The first 4 rows are patterns. Each new row is the sum of 2 different patterns, raised or lowered, with some noise. Before adding, each is slid sideways (what falls off one end comes back at the other) and multiplied by a number that may be negative. Names go in the order of the patterns.
In the rows, zero is written as 128.
Some rows, each with the names of its patterns after it:
[164 113 137 137 123 129 131 139 123 100 127 115 138 128 141  80  83 133
 103 134 152 109 109 136 131 107 119 114 156 102 112 135 118 147 143 143
 127 145 101 142 121 104 141 126 120] | tif
[177 115 153 100 125 142 115 110 123 129 131 125 125 118 119 131  75 118
 113 141 127 125 135 158 137 123 116 137  85 115 130 130 132 150 124 121
 125 135 122 169 126 100 120 122 104] | saruz
[141 131 133 117 109 181 127 135 164 111 134 143 130 127 103 114 105  98
 126  94  75  78 122 119  75 130 140 164 120 152 104 133 116 121 106  79
 136 118 134 118 128 118 132 133 156] | raseg
[ 99 131 129 117 159 119  91 134 124 161 133 131 100 160 103 127 110 123
 134 133 106 137 114 131 140 155 154 128  95 171 109 126 138 150 133  87
 125 140 142 132 140 125 134 102 130] | Mon

New rows. What belongs after each?
[137 118 137 137 135  90 125 130 132 111 123 118 125 108 137  70 124 120
  95 160 112  85 127 120 164 136 139 118 151 122 151 136 123 133 157 104
 124  93 132 119 160 142 132 101 170] | raseg Mon
[122  94 110 111 135 148 102  86 154  94 136 119 128 126 139  85 140 105
 105 141 139 135 149  84 162 117 115 131 139 133  87  98 131 121 133 132
 130  86  63 126  78 131 141  99 130] | tif Mon
[133 197 143 166 167 184 161 129 140 159 170 160 177 172 129 146 159 115
 175 158 145 181 157 153 176 176 205 167 188 179 218 146 167 183 157 159
 139 151 150 167 159 178 184 195 197] | raseg Mon
[151 156 188 137 174 139 177 143 154 152 117 129 163 141 145 131 160  99
 167 117 135 162 158 137 139 143 185 153 175 168 137 155 170 185 179 121
 206 147 128 100 147 156 170 133 145] | raseg Mon
[106 125 136 124 104 107 125  92 110 119 119 113 123 140 106 116 141  98
 155 122  90 108  92  84 148  86 136  69  83  99 100  93  79 115 123 129
 107 118  94 119  60 101  88  97 115] | saruz raseg
[158 149 113  78 150 127 137 122 155 141 155 134 146 149 117 142 109 119
 107 126  92 143 113 129 156 129  93 136  89 115 132 114 122 124 123 134
 142 170 150 141 143 165 152 179 177] | tif raseg
[147 140 109 142 130 121 132 114 143 148 122 167 144 138 128 108 113 124
 144 134 133 106  69 138 139 142 151 139  82 147 116 139 127 112 160 130
 125 134 123 147 142 149 138 139 157] | tif saruz
[139 126 128 112 154 112 128 104 140 149 107 130 149 105 138 120 142 132
 103 137 120 132 126 120 146 123 110 136 124 179 135 137 102 145 113 121
  98 118 131 137 111 158 125 127 133] | saruz Mon
[113 120 136 116 145 115 117 122 148 123 144 114 140 121 113 132 138 107
 151 122 121 132 133 125 146 134 135 126 135 110 155 113 178 145 124 155
 119 105 138 143 123 127 142 129 134] | tif saruz
[ 74  48  66  76  92 106  91  89 103  76  60 123  83  62 107  66  86  98
  96  79  53  65  64  50 102  49  14  28  72  58  59  74 108  97  72 113
  51  75  66  74  64  34  85  66  83] | saruz raseg
[128 149 136 169 151 148 139 159 113 177 133 103 146 139 118 202 118 165
 132 134 147 133 139 132 114 142 124 147 134 146  98  69 138 110 153 162
 122 127 163 149 119 128 134 141 107] | tif saruz
[ 86 112 123 156  98 107 123 133 112 146 127 155 106 102 116 169 144 147
 173 109 148 116 141 118  82 125 103  90 159  81  86  87 117 120  79 138
 134 135 117 136 114 131 126  76  64] | tif raseg
[130 134 161 155 120 150 119 139 140 122 115 122 129 169 127 127 129 137
 132 125 103 115 116 130 114 147 110 126 149  82 123 122 111 138 117 125
 152 135 121 113 138 118 120 137 120] | tif saruz
[141 138 103 121 172 152 133 138 121 117 111 136 106 125 135  88 157 143
 104 140 147 118 142 112 128 157  99 139 128 129 134 132 112 139 126 138
 138 193 160 141  92 169 116 125 114] | saruz Mon
[108 126  82 116 145 158 116 167 101 136 123 118 110  90 141 114 115 118
 120 125 133 138 124 114 135 118 123 124 161 117 138 159 101 128 132 145
 112  99 119 103 111 134 106  82  94] | tif raseg
[104 114  96  88 135 110 105  75 114  94  92 107  83  80  89  72  84 132
  91 106 128  58 104  88  86 108  82  94 111  97  95  86 102 119 102 112
  86 127  91 143 124  92 117  89  60] | tif saruz
[129  95 110 108 124 111  75  96  86 116  94 123 102 121  33  63  82  81
 111 116 114  74  74 113  79 124  94 134  54 117  88  93 103 114 122 107
  98  85 103  99  92 141 125  96 104] | tif Mon
[108 101  82  86 101  95 101  78 100 127  92  99  70  80  83  86  60  97
  82  98  94 105  96  91  68  93  71  84  96  89  82  85  68 104 104 100
  84 101  52 121  96 101 102  77  81] | tif saruz
[173 134 153 152 178 152 196 139 147 135 148 124 201 147 181 117 156 161
 145 146 166 171 159 136 174 138 145 164 117 150 122 168 160 162 166 190
 164 154 131 167 102 147 159 152 177] | saruz Mon
[105 107 104 130 137 127 135 123 156 117 153 141 109 160 165 157 159 120
 172 132 113 101 135 117 139 102 131 121 149 163 130  96  88 137 107 137
 141 108  90 123 125 105 127 130 108] | tif raseg
[112 114 165 154 191 181 158 127 184 137 149 174 152 138 155 131 145 187
 148 190 158 177 170 116 179 134 156 170 173 158 111 147 168 125 152 154
 164 161 131 163 155 168 154 139 194] | saruz Mon
[123  95  92 115  93 109 120  62 100 121  66 131 121  87 109 117 111 133
 126 130 114 141 157 149 121 137 161 118  93  79 107 117 161 103 136 114
 117 168 115 115 104 134 118 129  89] | tif raseg
[129 112 120  99 141  96 105 118 125 121  88 103 164 126 124 104 108 113
  84  81  81 115 120  93 166 114  81 110 102 109 115 116  93 124  96  69
  96 130 118 117 115  69 110  88 141] | saruz Mon
[120 131  76 127 108 108 107 154 139 101 130 141  94 198 156 190  96 122
 181 103  88  76 125  95 136 107 118 112 141 116 100 111 121 124 112 133
 140 121  83  91 121  69 113 138  66] | saruz raseg
[167 152 174 203 212 164 178 136 186 198 138 177 138 179 153 182 207 185
 160 174 182 195 195 176 208 170 188 227 180 196 185 171 218 190 186 151
 155 166 183 129 203 152 149 139 168] | raseg Mon
[ 98 148 116 133 147 185 164 127  87 182  78 117 141 155 141 111 123 134
 144 138 140 161 135  83 126  98 111 172 110 181  99  92 145 116 145 133
 135 106 158 102 122 105 130  95 129] | saruz Mon
[128 134 112 169 115 118 145 141 129 107 115 112 106 130 107  89 128 128
 130  81 127 134 142 102 135 112 139 110 148 119  92 129 114 116 121 132
 121 125 135 115 136 149 134 123 131] | saruz raseg
[184 135 203 181 187 205 217 210 176 209 232 231 191 192 226 226 175 156
 173 154 203 166 159 174 204 236 160 229 181 183 175 184 150 176 155 165
 168 177 150 199 151 186 177 166 147] | saruz raseg
[159  96 136 110 138 119 169 174 146 156 121 101 153 119 116 126 148 140
 157 103 150 143 127 135 138 115  99 128 110 137 150 128 167  99 129 145
  90 132 119 122 137 128 127 116 129] | tif saruz
[154 204 156 138 133 147 139 161 154 169 198 185 162 136 160 120 152 157
 134 160 128 135 188 187 116 169 145 149 156 150 147 163 146 124 146 166
 129 128 172 135 120 144 177 142 116] | saruz Mon
[152 114 134 156 124 135 154 150 137 131 146 186 144 128 148 158 149 143
 128 140 137 132 144 137 121 158 161 126 171 123 149 145 138 135 135 127
 124 114 133 132 157 108 148  96  82] | tif raseg
[152 112 103 106 101 138 145 109 150 144 178 121 129 116 150 117 144 120
 112  83  95 125 148  99 156  87 117 103  92 171 123 104 112 124 134 138
 139 168 124 173 166 164 140 108 173] | raseg Mon
[141 138 182 157 144 154 162 136 190 133 160 142 117 152 162 151 164 120
 128 122 123 137 147  95  74 132 132  76 189 148 201 115 165 135 139 118
 135 125 104 148 133 141 127 146  92] | saruz raseg
[ 84 146  81 132 105 103 116 125 107 101  86  99 105 110 120 114 114 115
 112  74 117 104  90  82  98 125 123 114 155 114 126 134 133  93 115 142
 107  94  87  80  92 141 108 117 127] | saruz raseg
[141 142 129 157 120 127  97 126 128 140 114 155 116 116 122 119 116 138
  99 127 116 108 105 124 136 128 132 157  98 148 125 147 149 146 167 142
 133 157 120 118 105 136 116 136 161] | saruz raseg
[149  91 138 142 100 129 105 108 112 149 100 144 104 145 129 109 118 123
 101 120 116 102 113  92 122 154  78 132 124  90 109 108 142 124 108 104
 109 110 135 111 147 112 140 108 144] | tif Mon
[149  77 133 115 134  89 109 159 118 128 122 130 114 136 103 148 117 132
 131 122 125 121 120 156 125 121  99 122 127 142  81 140 116 143 128 126
  89 111 120 117 125 130  91  93 126] | tif Mon
[184 144 187 170 139 138 192 134 177 170 184 160 182 204 180 158 151 181
 160 191 175 174 140 167 148 174 171 172 130 168 156 160 173 170 160 163
 169 192 190 186 177 170 191 223 214] | tif raseg
[153 159 145 128 162 130 180 125 124 128 116 161 188 117 164 163 119 137
 137 170 160 136 127 173 125 157 149 169 148 176 154 145 137 117 148 190
 141 162  82 110 150 155 122 189 136] | tif Mon
[160 101  95 147 124 158 148 149 132 154 114 164 137 117 153 131 120 198
 123 150 163 122 142 148 149 131 100 128 111 129 136 130  64  67 139 110
 115 161 126 137 141 152 105 130 118] | tif raseg
[124 164 136 125  87 147  88 103 129 108 113 129 117  99 135 118 119 176
 108  95 118  87 107 161  99 149  92 115 126 109 123 116 132 116 115 108
 145 146 119  86 106  86 145 132 111] | tif saruz
[147 133 138 111 135  69 129  81  99 126 104 138 137  67 131 119 144 123
 122  98 142  67 113  88 118 122 129  55  86 109  99 131 161 124 101  90
 158  79 107 113 161  97  64 120 118] | tif Mon
[123 108 126 143 128 137 132 133 114 172 161 107 180 117 104 162 130 118
 128 145 130 120  85 135 120 116 113  71  79 105 118  74 148 117 152 141
 124 111 133  83 131 101  84 132 114] | tif raseg
[153 175 170 191 172 199 178 197 118 148 160 164 187 191 194 155 153 188
 160 203 174 207 135 196 165 173 179 191 197 184 174 167 181 178 173 215
 202 175 180 206 174 185 186 200 188] | tif Mon
[113 150 161 182 123 178 137 159 134 149  94 110 188 151 161 165 105 155
 131 184 182 152 166 175 146 134 199 156 162 196 144 152 217 163 164 116
 141 133 119 124 110 110 117 137 184] | saruz raseg
[126  86 128 116 184 110 118 119 145 130 144 132 126 153 111 131 132  98
 148 140 144 185 116 115 173 111 129 140 156 132  73 126 127 153 135 151
  83  93 118 110 115 159 115 104 162] | tif Mon
[ 95 122  76 151 118 101 161 117 130 126 110 122 124 134 120  92 156 113
 140 108 129  74  72  99  88 128 149  95 133 135 118  97 106  90 145 101
 108 120 113 106 133 152 124 138 114] | tif saruz
[ 42  89  89  69  78  89 132 105 102 104  92  82 123 133  91  96 151  78
  65  46  96  56 141  78  73  84 101 113 116  81  96  69  82 104  69  64
  54  71  83  78  90  94  26  86  33] | saruz raseg
[188 199 169 134 202 154 188 180 201 166 129 155 219 219 171 201 162 154
 159 186 135 167 187 167 212 139 155 187 160 207 162 160 132 201 130 189
 140 169 194 163 150 184 128 184 173] | tif Mon
[ 67  65 110  88  64  94  59 117  88  82 119  83 105 162 115  95  99 127
  80  72  57  83  34 101  66 101  88 112  86  35  94  54  97 100  75  61
  83  59  52  71  63 113  76  17  89] | tif raseg
[139 160 163 142 111 141 140 154 125 137 126 162 121 165 137 136 141 140
 115 146 137 143 142 157 130 138 136 167 132 152 118 159 131 133 138 137
 155 151 150 139 141 127 143 128 145] | saruz Mon
[101 142  94 124 118 123  91  93 120 120 137 133 144 118 105 158 132 133
 133 144 119  82 163 131 141 154 120 126 139 108 127  87 117 108  97 146
  92  62  92 118 140  90 129 115 172] | raseg Mon
[127 111 109 110 115 145 120 153 114 146 111 157 162  90 147 148  99 139
 108 111 117 160 103 151 104 157 137 111 124 124 104 122 121 102 120  91
 129 167  76 138 128  86 115 111 149] | tif Mon
[123 153 128 156 154 146 127 139 139 145 118 138 126 129 111 143 116 157
 134 160 170 127 116 172  97 147 135 143 143 110 132 137 149 159 147 143
 133 120 127 151 172 131 146 153 114] | tif Mon
[192 159 184 135 187 237 167 184 184 132 181 152 189 166 131 170 182 168
 174 181 127 172 172 145 182 214 165 181 157 190 184 182 166 161 201 221
 203 214 187 211 164 154 118 178 155] | saruz raseg
[155 129 196 134 162  99 133 154 135 144 166  96 152 140 112 159 136 136
 110 143 162 171 170 176 154 206 208 196 146 165 169 139 139 114 160 141
 169 139 158 162 166 227 139 137 135] | saruz raseg
[108 108 119  93 132 124 111 147 121 109 134 130 149 129 118 132 184  99
 140 105 102 142 141  99 130 126 134 145 132 164 138  90 169  97 112 125
 145 121 105 114 141 155 119 137 127] | tif Mon
[149 131 147 147 119 123 153 160 121 145 118 107 120 132 121 119 142 140
 104 107 138 113 130 129 106 113 117 140 123 156 133 130 160 148 155 133
 108 164 118 110 109 130 110 133 126] | tif raseg
[113  96  85 104 116 108  77 131 103 111 105 111  56  75 113  87 105 126
  65  92 130 110  94 113  62 133  70 112 111  90 126 128 119 103 113  88
 120 106  94 111 139 106 141  86 114] | tif saruz
[175 140 134 131 159 120 141 139 132 171 144 117 142 184 177 158 134 119
 168 113 113 117 141 157 138 161 159 128 142 147 144 165 146 116 170 130
 102 149 185 153 111 160 106 164 122] | saruz Mon
[113 127 146 131 141 133 140 125  95 132 102 126 137 131 153 103 118 128
 130 111 133 123 129 101 128  76 124 141 120 148 130  64 134 104 161 127
 117 112 154 108 120 107 120 129 132] | saruz Mon
[ 97  98 114 108 104 123 135 100 107 109 132 108 123  98 105  81 132 136
 101 129 116  61 122 115  81 115 118 103 114  90 139 125 115 131  96 117
 127 138 100 130 127 111 117  78 113] | tif raseg
[169 178 192 203 149 161 175 163 201 179 178 179 183 184 191 182 201 180
 199 232 211 166 189 213 198 177 159 173 182 182 176 179 184 201 217 162
 190 168 189 186 204 191 178 146 195] | raseg Mon
[135 114 107 127 145  82 172 128 124 131 114 160 137 117 114 109 109 114
 102 146 104 115  95 122 128  72 133 161 142 124 117 108 126 141 100 131
 100 144 126 125 117 143 114 140 128] | raseg Mon
[119 101 116  98  75 100  84 134 111 105 138 130 126 114  99 122  77 108
 111  95 115 123 116 106 120  88  78 152  94  91 123  93  82 161 105 121
  84 103 143  84  86 113 107 126 120] | tif saruz
[136 152 144  69 129 137 123 142 138 120 133 111 147 116 145 148 122 172
 151 128 139 133 184 132 126  89 160  97 140 113 135 140 147 141 133 124
 128 144 154 155 127 100 148 108 129] | raseg Mon
